There are 4 nested groupings, the coarsest first. Each group lies inside one group of the grouping before and may be the whole of it. The rows also spread widely along 14 directions, which tell nothing about the answers.
Known rows, each followed by its group in each grouping:
[  3  18 -12 -20   8   1 -13  10 -12  13   8   2   8 -27   1  -6 -10 -12
   6  -1   8  13 -13 -24   2   9  13 -17  12 -38]  borog Famo q_267 Rubi
[ 10  -5  -7   1  -6  -4   8   0   3   1   7  -2   5 -11 -12   6  12 -13
   4 -11  -1   8   2   5 -15   2   1   6   0   6]  borog rik q_827 Bupu
[ 12  27  10  -6  -9 -25  -7  -3   3  10  10  23  11 -14 -10 -11  28 -29
  10 -21  -5 -31   5  -1  -6 -11  29  -7  22 -18]  borog rik q_827 mukeg
[-48  14 -19   1  -1  -8   3 -17 -13  25 -19  -6 -35 -16  22 -35   0 -30
  -2   0 -16   8 -20   8   5 -18  -9 -13   2  16]  borog zuvuv q_535 Dapi
[ -2  29 -15 -21   4 -10  -4  -3  -4   5   4  16  11 -21  -7 -17   7 -24
   5  -3  -3   4 -25 -20 -16  -1  12 -13 -19 -27]  borog faren q_335 nuv
[ -1  -9  35   9 -15 -17  19  -6 -35  -7   8  -5  -3  16 -11  13  32 -22
 -11  30   2 -16  -7  -1  -5 -12   4  19  10  -6]  borog Famo q_267 Fer
[  8  -1  18  -6   2  -6  14 -26  10   1  -8  15  10   3  -1   2  22 -43
  -1 -25  34   4  15  45 -34 -28  -3  30 -24  12]  bokon Nofev q_631 miv
[ -8  -4 -25   2 -37  -6   7 -21  -3   5  -1  12   5   2 -33  10  17  20
 -11  22 -16   6  27 -15   1  16   3 -14  13  37]  borog faren q_335 far
[-17   6 -12  -2   0   3  -7 -23  -6   9  -8   3   3 -21   8  -8  -4 -12
  21 -13   4  41  -1  24 -10   3 -23   8  -2  18]  borog faren q_956 Pusun
[ -9  17   4  35 -28 -44   6   5 -38  22   9 -42  21 -10 -20  17   2  17
  52 -11  11  20   5  55   6  12   0  14  20  51]  bokon Nofev q_513 rupuz
[-22  32 -21   8 -15  -6 -10  -7   2   5 -14  10  36  11 -22 -22 -12   0
  16  10  -5 -26 -29   0   5  -8   3  10  14 -17]  borog faren q_671 tar
[-23   8   3   6 -34  11 -12 -50 -17   1   3  28  23  11 -20  11 -11  14
  -1  26  27  20   1  33 -19   7  18   0  21 -21]  bokon mim q_517 Taru
[  2   0   9  -9  -4 -14  -1   0  -4   1  -2   7  30  -2 -15   1  -2  17
   6   3 -11  -4  -8  10   5   8   1 -14 -17  14]  borog faren q_956 Pusun
[  3  15  13   8  -4 -16   1 -13 -15 -10  17  15   5  -2  -4   7  24  10
  15   7  -8   7   2   8  -9   3   7  -4  -7  12]  borog Famo q_267 Fer
[  8  16  19  -8 -57 -29  -6 -12  -4  -4  13  28  14 -11 -42  -5  32 -42
  15 -13 -29 -22  10  -1 -29 -16  27  -7  37 -31]  borog zuvuv q_535 Dapi
[-12  31 -35  36  -3  27 -20   0  23 -28  19  17 -20  20   7  11   1  31
  33   9   3   2  31 -30   7   7   0  26  52 -16]  bokon mim q_517 Taru
[  6 -11  10  25  14   6  -3 -15  -6 -15   9  15  -1  14  16  22  11  50
   7  14   3  10  11  16  11  24 -14   9   0  31]  bokon mim q_517 Taru
[-15  10 -11  -5  -7   1   3 -16 -23   4   2  10 -17   6  -1  13  15  -2
 -15  39  18   4   5 -30  -2   9   2   1  13  -7]  bokon Nofev q_631 miv
[ 15  22 -21  18 -27 -19  -1  24   6  10  40 -13   5 -21 -31   8   1   6
  23 -19  -2  -2  13  -3  -8  11  57 -23  37 -24]  borog rik q_827 Bupu
[ -6 -15 -10 -11   0   6  12  39   4   4 -10 -44  -6   1  -7  10 -14 -19
   3  -5   8   9  23 -18   9 -10 -17  15   5  13]  borog zuvuv q_535 Dapi
[-42  20 -17 -13  12   6 -16 -11  -1  15 -33  15  12   6  11 -36 -24   2
  -9  24 -17 -29 -41 -14  26  -8 -11 -15   0 -10]  borog rik q_827 Bupu
[-21  10 -12 -18  -6 -14  20  47 -16  -1  15 -44   6   9 -27   8 -30  17
 -10  34   2  -6 -21 -30   3  -2  41 -40 -41 -15]  borog zuvuv q_535 Dapi
[-18 -10  27 -41  14   6 -27  -3  14  -3 -25  27  -3 -12  26  -6 -15  14
   7  -6 -28  11  48   0  29  -7 -29 -35 -12  44]  borog faren q_335 far
[ 38   0  13 -41   9 -23   4  21 -19  -1  12   1  28 -37 -16   8  17 -29
  10 -16  -7  19 -25 -23 -23  18  -3 -10 -35 -21]  borog faren q_956 Pusun
[-21  28 -12 -25  -1  13 -13 -18  16  -5 -11  32  13  14  -5  -4 -11   1
  -3  11  19  -7  17 -12  -4 -13  13  -9  -9 -13]  bokon mim q_517 Taru
[  0  26   4   0  26 -13 -10  12 -18  -3  13   6   1   6  19  21   8  47
  13  26  16  -3  16 -20  26  22   4 -13 -10  23]  bokon Nofev q_631 miv
[ 14 -24 -22  26 -15   1   5   6  17  15  -4 -11  22   1 -23  -2 -12  22
  -3 -15  -8 -17 -13  20   9  15  -1   9  24   6]  bokon Nofev q_513 rupuz
[-11  13 -25  11  -4   7   0 -13   0   4   3   9  13   6 -12  -4  -1  11
  -6  17  11  -3 -13  -8   0   8   9   3   9 -13]  borog faren q_956 Pusun
[-18  23 -10  -4  29  17  -2 -16  21 -12  -8  19  17  21  13  -3  -8  16
   0   6  32   4  13  13  -2 -15  -2   7 -41  17]  borog faren q_671 tar
[  8   0  16  13  13  -5   4  -6  -6   1   4   9  -7   1  14  -3  19 -16
   0 -10   8 -14 -10  13  -2  -4   1  18  12 -12]  bokon mim q_517 Taru

New rows, each followed by its group in each grouping:
[-17  15   9  10  -8 -26  14   3 -24  -2  -7 -26 -11   8   2  19  31 -11
  31   3   5  16  44  10   5 -13 -28  28  -1  72]  borog zuvuv q_535 Dapi
[-20  14   4  23   0   7 -13  -6  -3 -19  16  13 -21   4  17  -9  -5   0
  21  12 -13   1 -26   3  -9  -7   1  10  17 -38]  bokon Nofev q_631 miv
[-33  21  13  25  -3 -27   9  16 -34   9   9 -28 -37  19  13  11  16   7
   8  33  10 -25  19 -11  33 -10  13   3  33  23]  bokon Nofev q_513 rupuz
[-10  -5   9 -10  11  17  -7 -32  -3  -6  -4  36  -3   7  14   1   9   6
 -26  23  13   4   6  -6  -2   3  -4  -6  -4  -8]  borog faren q_671 tar
[ 14   0   1 -34   0  15 -27   8  33  -3   1  30  23 -19  -8  -6 -21  -1
   2 -21 -11  -4  14 -12  -3   1  15 -29   9 -34]  borog rik q_827 Bupu
[-15  -3 -12  15  -4   9   0   1   9  -6  -5  -7  -2   7  -2  -2  -6   3
  13   1  -8   6   7   3   6  -5 -18  17  13  14]  borog faren q_956 Pusun
[  8 -16   4   3  -4  -2  18  19 -18   1   6 -30  -3   1 -11  20   3 -18
   0   4  18  10  -3  -4  -7   4  -2  23   7  -7]  bokon mim q_517 Taru
[ -3 -27 -10  16   9  15  16  16   5   4  -4 -31 -24   6  10  16  -4  -1
  -3  -7  17  15  29   5  11   1 -18  25  14  30]  bokon mim q_517 Taru
[-18   5  14  15   6   4  12  -5  11 -33  18   2 -10  19   7   0   0   7
   9   4   0  11  -5  29 -28 -25  13   1 -45   2]  borog zuvuv q_535 Dapi
[ 14 -21 -18  28  18   6  14   0  -5   1  15  -2 -18  -4  12   4  11  27
 -15   5  -7   4 -29  -5   3  30  -2   1  -1   1]  bokon mim q_517 Taru
[ -5  -3  -7 -21  27  26 -17  -7  16  10  -9   9   1 -12  24   8 -17  10
   0 -12  34  35  48   4  15   6 -15  -5   3  19]  borog faren q_956 Pusun
[-27  -2 -17  30  -2 -17   6  18 -57  33   0 -62 -30 -23  16  11  -9   5
  27  17   9  38 -16   2  27  28 -28  16  43  27]  bokon Nofev q_513 rupuz
[ -8  19 -17   8   0 -20   3  13 -15  29 -10 -27  36 -12 -14 -17 -13 -13
  20 -12  11  -6 -35  18  11   1   0  12   7  -2]  borog faren q_956 Pusun
[ -7   9   8 -10  -2  -4 -18   5  10   0  -1  14  29 -10  -7 -21 -25   3
  14  -9 -23 -16 -33  16  -1  -6  14 -22  -5 -30]  borog rik q_827 Bupu
[-15  16  -5  14  15   4  12   1 -23   5  11 -16   0   8   7  -2  -3 -14
 -11  22  40   2 -35   3 -11  -5  18  16  -6 -39]  borog zuvuv q_535 Dapi
[  8 -16   9  -7   2 -13   5  -2 -18  10  -3   2   5 -19  -1  -7  12  -9
  -5  -1 -21   3 -26   0   2  14 -14  -7  -5   4]  borog faren q_956 Pusun
[ -1  -7  37  41  -1 -14   2  35  -7 -27  30 -10 -29  20  11   6   6  24
  17  12 -38 -41 -10  -4  21  -4  21  -1  33 -20]  bokon mim q_517 Taru
[-21  29 -37  25 -27  -6   9  -7  22 -24  19   6  -6  11 -26  -6   9  13
  29   0 -29   6   5  -1 -22 -11  14  -2 -13  19]  borog faren q_956 Pusun
[  4  -2  -5  -7   2   5   2  -7  14   2   8  14  -2  -5  -1  -1   5  -1
 -15  -8   9   3  14   3 -10  -3  18 -15  -8  -5]  borog zuvuv q_535 Dapi
[-11   1  -4 -38 -31  -2  -9   0  30   1 -14   3  29 -14 -33  -1 -25 -13
  23 -32 -11  24  47  22 -13 -20   1 -22 -18  30]  borog faren q_956 Pusun
[ 33  -1  13   4 -24 -23  -7   2 -25  13  16   4  44 -18 -33  16  15   1
  15  -5   3  -3  -9   5  -3  29  11   7  38 -22]  borog faren q_956 Pusun
[ 22  39  17 -16  18 -24 -14  21 -30  -2  15   5  27 -12   2  11  15 -14
  29   5  21 -11 -26 -27  -1  12   5  13   5 -46]  bokon Nofev q_513 rupuz
[ 31 -13   3 -11   8  -2  -1   2  22  -1  14  26  12 -17  -6  -2  13   4
 -10 -25 -13  -7   5  -2  -6  10  15 -22 -10  -7]  borog faren q_956 Pusun
[-25  22 -22  23  12   6  -8 -22   5  -8  11  15   8   5  10  -8 -13  52
  15  12  -4  19 -17  24   2  13   6 -18 -25  20]  borog faren q_956 Pusun
[-18  42  13   2   0 -12 -28 -11  -3 -11  22  26  11 -15  10 -10 -11  20
  43  -7 -11  16  -4  23  -5  -1  22 -28  -2 -16]  borog faren q_956 Pusun
[-10   2 -36   4 -36   9   3 -10  12 -14  -1   3   6   5 -34   8  -3   4
  18   4 -18  20   8  -9 -21   6  -9  10   5  10]  bokon mim q_517 Taru
[ 25   4  25 -29  16 -10   0   8 -19   7   0  -7  25 -21   2  22  16 -36
  14 -16  39  23  18   6 -14   1 -11  22  -8   0]  borog rik q_827 Bupu
[ -5   9 -21  -5 -18 -14   9 -16  -4  28  -4  -5   9 -22 -18  -5   9 -26
   1 -18  12  15   7  21 -15  -2  13  -6   4  18]  borog rik q_827 Bupu
[ -1   3 -33   8  33  28 -12  12  16  -1   9   2   4   5  17   4 -34  52
  -7  16  21   6 -16 -16  17  26   6 -11  -7 -20]  bokon Nofev q_631 miv
[-13  11 -24  31 -14   5  -4 -12  14 -14  22  12   3   0 -10 -12 -10  33
  16  -1 -24  10 -26  20 -18   7  18 -15  -5 -12]  borog zuvuv q_535 Dapi
[ 16   9   4 -32  14 -10   4  20 -29   5   9  -9  -4 -29   5   5  17 -44
   0   1  11  18 -20 -40 -16   8  -5   3  -8 -38]  borog zuvuv q_535 Dapi
[  8 -41  20  19 -29  -1  14  -3   6  -2  -6 -10   9  20 -25  22  14   3
  -8   0  -2 -11  44  22   8  -4 -13  26  34  39]  borog faren q_956 Pusun
[ 10   7  -4 -31  33   9 -15  43   1  -2   8 -15   1 -22  17  13 -20   7
  17  -6  11  24  17 -40  19  15  -9 -13  -5 -11]  borog faren q_956 Pusun
[ -2   7   3 -17  10 -17   5   6   5  10 -25  11   7  -1   2 -29  12 -39
  -3 -16 -21 -41 -31  -8   5 -19 -11   7 -11  -6]  bokon mim q_517 Taru
[ 31  13   3   5  23   2 -11  23  23  -9  21  12  14  -4   6   8   9  11
  14 -24  14 -14  24 -10   8   4  16   4  13 -15]  borog faren q_671 tar
[ 15 -21  34  49  -6 -16   5 -13 -34   2  22   3 -20  -9  15   0  39 -10
   3  -1 -16  -7 -29  27  -4  13  -5  25  50 -17]  borog zuvuv q_535 Dapi
[ 16  -8   9  13 -26   3  -4  -1   8 -27  14  18   3  -1 -20   2  20 -24
  18  -8 -29  -5  -2 -10 -23  -5  -8  27  33 -33]  borog faren q_671 tar
[ -4  -2   1  -8  -4  -2 -10  -5  -9  13  -1   5   5 -20   3  -4  -6   0
   3  -5  -4  15  -1   7   2  10  -1 -15  13  -4]  borog zuvuv q_535 Dapi
[  3 -32  11  -4 -10 -14  13   6 -23  31 -12 -24  -4  -9  -5  16   3   2
 -16   0   9   3  24  13  24  16  -4  -8  22  38]  bokon mim q_517 Taru
[-14  11  -1  -6 -14 -12  -2 -16 -33  17  -6   8   6  -4  -8  -3  15 -10
 -12  29   4  -6 -16 -17   4  10   1  -3  21 -12]  borog zuvuv q_535 Dapi
[  3   5  23  -4   1 -13  -1  28  10 -14  23  -1 -20   3   4  12   1  10
   9  -2  -8 -17  29  -7   6 -12  30 -24  -2  -2]  bokon Nofev q_631 miv
[ 10   7   1  33  20  26  -5   2  18 -40  26  16 -16  24  18  20  20  15
  13  11  12  -3  20 -16  -7  -2  -5  38  21 -18]  borog rik q_827 Bupu
[  0 -11  28  15  -4 -13  -3  -9 -23  16  -1  -4   1 -14  10  -2  11 -17
   8 -11   2   4   0  33   7   1  -8  12  33   6]  borog faren q_671 tar
[-23  33   2   1  10   4 -23 -27  12 -21  -1  52 -12   7  23 -25   8   0
  14   9 -23 -18 -22  -5  -8 -15  -3  -4  -4 -25]  bokon Nofev q_631 miv
[ -6  -5 -10 -35 -34 -22   6  13 -17  27 -31 -18  47  -9 -47  -9 -14 -20
  -6   7 -16 -15 -23 -11   5   2  -8 -12  -4   5]  borog zuvuv q_535 Dapi
[  2 -31  -6  31   4  21   3   6  37 -12   4   2 -29  12  14   0  -3  16
  -5 -15 -15 -11  22  12   7  -7  -9  13  21  13]  bokon Nofev q_631 miv
[-13   6  46 -21   6  -6   2  52 -14 -26   1 -37   9  33  -2  35 -22  -1
  24  23  25 -11  38 -13  19 -25   2  16  -9   2]  bokon mim q_517 Taru
[ -7   2  16 -16  15 -13 -18  29  -2  -9   3   3   3  -9  12  -1 -17  44
  19   9 -43  -6   1 -20  36  15  -6 -42 -12  20]  borog faren q_956 Pusun
[-26   0  18  -5 -22  -1  -6   6  -1 -25  24  -7 -19 -10  -4   7 -20   3
  30   1 -24  39  16  16 -19 -13  14 -27 -10  -4]  borog faren q_956 Pusun
[ -3  13 -16  24  18   7  -7 -11  10  -1   4  13  11   5  14 -10   0  29
   8  -4   4  -1 -15  16   4   8  -3   5  -3   5]  borog zuvuv q_535 Dapi
[ 15   3  40 -17   7 -32  -2  13 -42   5  25  -5  -3 -35   9  12  19 -13
  16  -3  -5  22 -10   1  -4  16  12 -23  -6 -12]  borog faren q_956 Pusun
[-13  -3 -23  -3 -13   1  14  21  30  -1   0 -17  -2   7 -22  -8 -15  -2
  -2 -10 -13 -12  15  -6   1 -18  16 -13 -12  14]  borog faren q_956 Pusun
[ 13   3 -29 -19   8   6 -20  -3  12  11 -18  18  33 -24  -5  -7  -6  14
  17 -17 -16  17  -2 -16  11  27 -36  -1   3  17]  borog faren q_956 Pusun
[-12 -25   8  24 -22   0  22  -6   6  -7  11 -17  14  21 -27  10 -15  23
  -9   9   5   3   2  46 -10  -8  22  -3 -17  18]  borog faren q_956 Pusun
[ -8  15 -37   4 -21 -12  18   5   2  -1  10 -11 -39 -24 -13 -13  32 -56
  15 -18 -26  17   2 -31 -27 -13  -3  11  10   1]  borog faren q_671 tar
[-10   2 -25  -9   6   3  12  22  21 -20  14  -4 -47  -3   6  -2   8  -6
  -1   2 -29   2   9 -43  -8  -9   3 -19 -24   5]  bokon Nofev q_513 rupuz
[-53  11 -33 -12 -41  11  -1 -30  19 -15 -26  26  13  27 -35 -25 -21  12
 -11  37 -41 -14 -19 -11 -12 -20  -2 -23 -24   6]  borog zuvuv q_535 Dapi
[ -5  42 -40  20  10 -14   3   6  -1  21  13   1 -11  -4   5 -11  22   7
   0   0  13 -22   2 -27  16   7  28  -8  21   0]  borog zuvuv q_535 Dapi
[ -2  11   8  -9  33   0 -19   4   2 -10  -4  24   2  -4  29  -5   3  33
  12   6 -20  -1   5 -15  26  12 -20 -17 -17  23]  borog faren q_335 far
[  2   6   2  -2  -2  -3  -2  -9  18  -2   9  21  -3 -11   0 -11  10 -14
   1 -19 -11  -6   3  12 -15 -11  18 -14  -3  -7]  borog rik q_827 Bupu
[ -9   4   6  18  16   4 -11  17   7 -11  17   1 -29  -7  26 -12  -6  13
  15  -5 -28  -6  -4  -7  17  -6   8 -15  18 -14]  borog Famo q_267 Rubi
[ 15  -5  -8  -2   0  -2   0  33   3  11  13 -28  12 -11 -13  15 -19   4
  10 -13  20   5   7  -3   5  10  14   0  16 -17]  bokon Nofev q_513 rupuz
[-17  15 -22  10 -13 -12  19 -15 -20   4   6  -7 -10  -1 -12   0  14 -12
   4  12   4  14 -22   3 -21   2   8   5 -14   5]  bokon mim q_517 Taru
[-15  20 -12 -12  21 -19  -4   4 -21  44  -6  -4  -7 -27  20 -26 -10 -13
 -12  -1  13 -12 -37  -2  19   7  20 -30   3 -18]  bokon Nofev q_631 miv
[  0  13 -34  17  -5   3  -2  10  -1   4   2 -11  33   8 -23   7 -11  29
  10  17   7  -7 -18 -12   9  20   3  11  14  -3]  borog rik q_827 Bupu
[ -8 -21 -10  36 -17  -1  21  -3 -12  -9  28 -22 -20   0 -12  15   2  24
  -3  18 -12  24 -14  19 -16  15  17  -8  -3  11]  borog rik q_827 Bupu
[  0  27 -18 -11   3 -25  11 -22 -11  27  -5   7  16 -22  -7 -17  17 -32
   2 -19  23   5 -30  23 -24  -3  11  -2 -30   3]  bokon Nofev q_513 rupuz
[-19  -2  17 -15   8  -1   6   1 -20   3   3   4 -27  21  12  22   9  17
 -35  50  26 -16  32 -31  22   1  18 -22   2   9]  bokon Nofev q_631 miv
[ -6   7 -49  17  -3  -4  25  -6  11  14  -8 -16  -3  -6 -14 -17  17 -27
   1 -17   0   6 -15   1 -13  -6 -12  24  -9  25]  borog faren q_956 Pusun
[ -9   6 -16 -10  12  -3 -16  -5  -2  25 -32  12  22 -20   7 -39  -8 -20
   6 -12 -25 -17 -47  -7  20   5 -32   5  17 -11]  borog faren q_956 Pusun
[ -4 -12 -17  15  -9  18  -5 -14  24  -5  12  16 -22  -8   3  -2   3   7
  -1 -12 -11  16  27   2  -4   3   2  -5  27   4]  borog faren q_956 Pusun
[  0  -1  -4   8   8   2  -2  -6  12   8   4   9  -7 -13  13 -13   3  -4
   0 -22  -2   4   0  18  -4  -3   6  -7   3  -1]  borog zuvuv q_535 Dapi
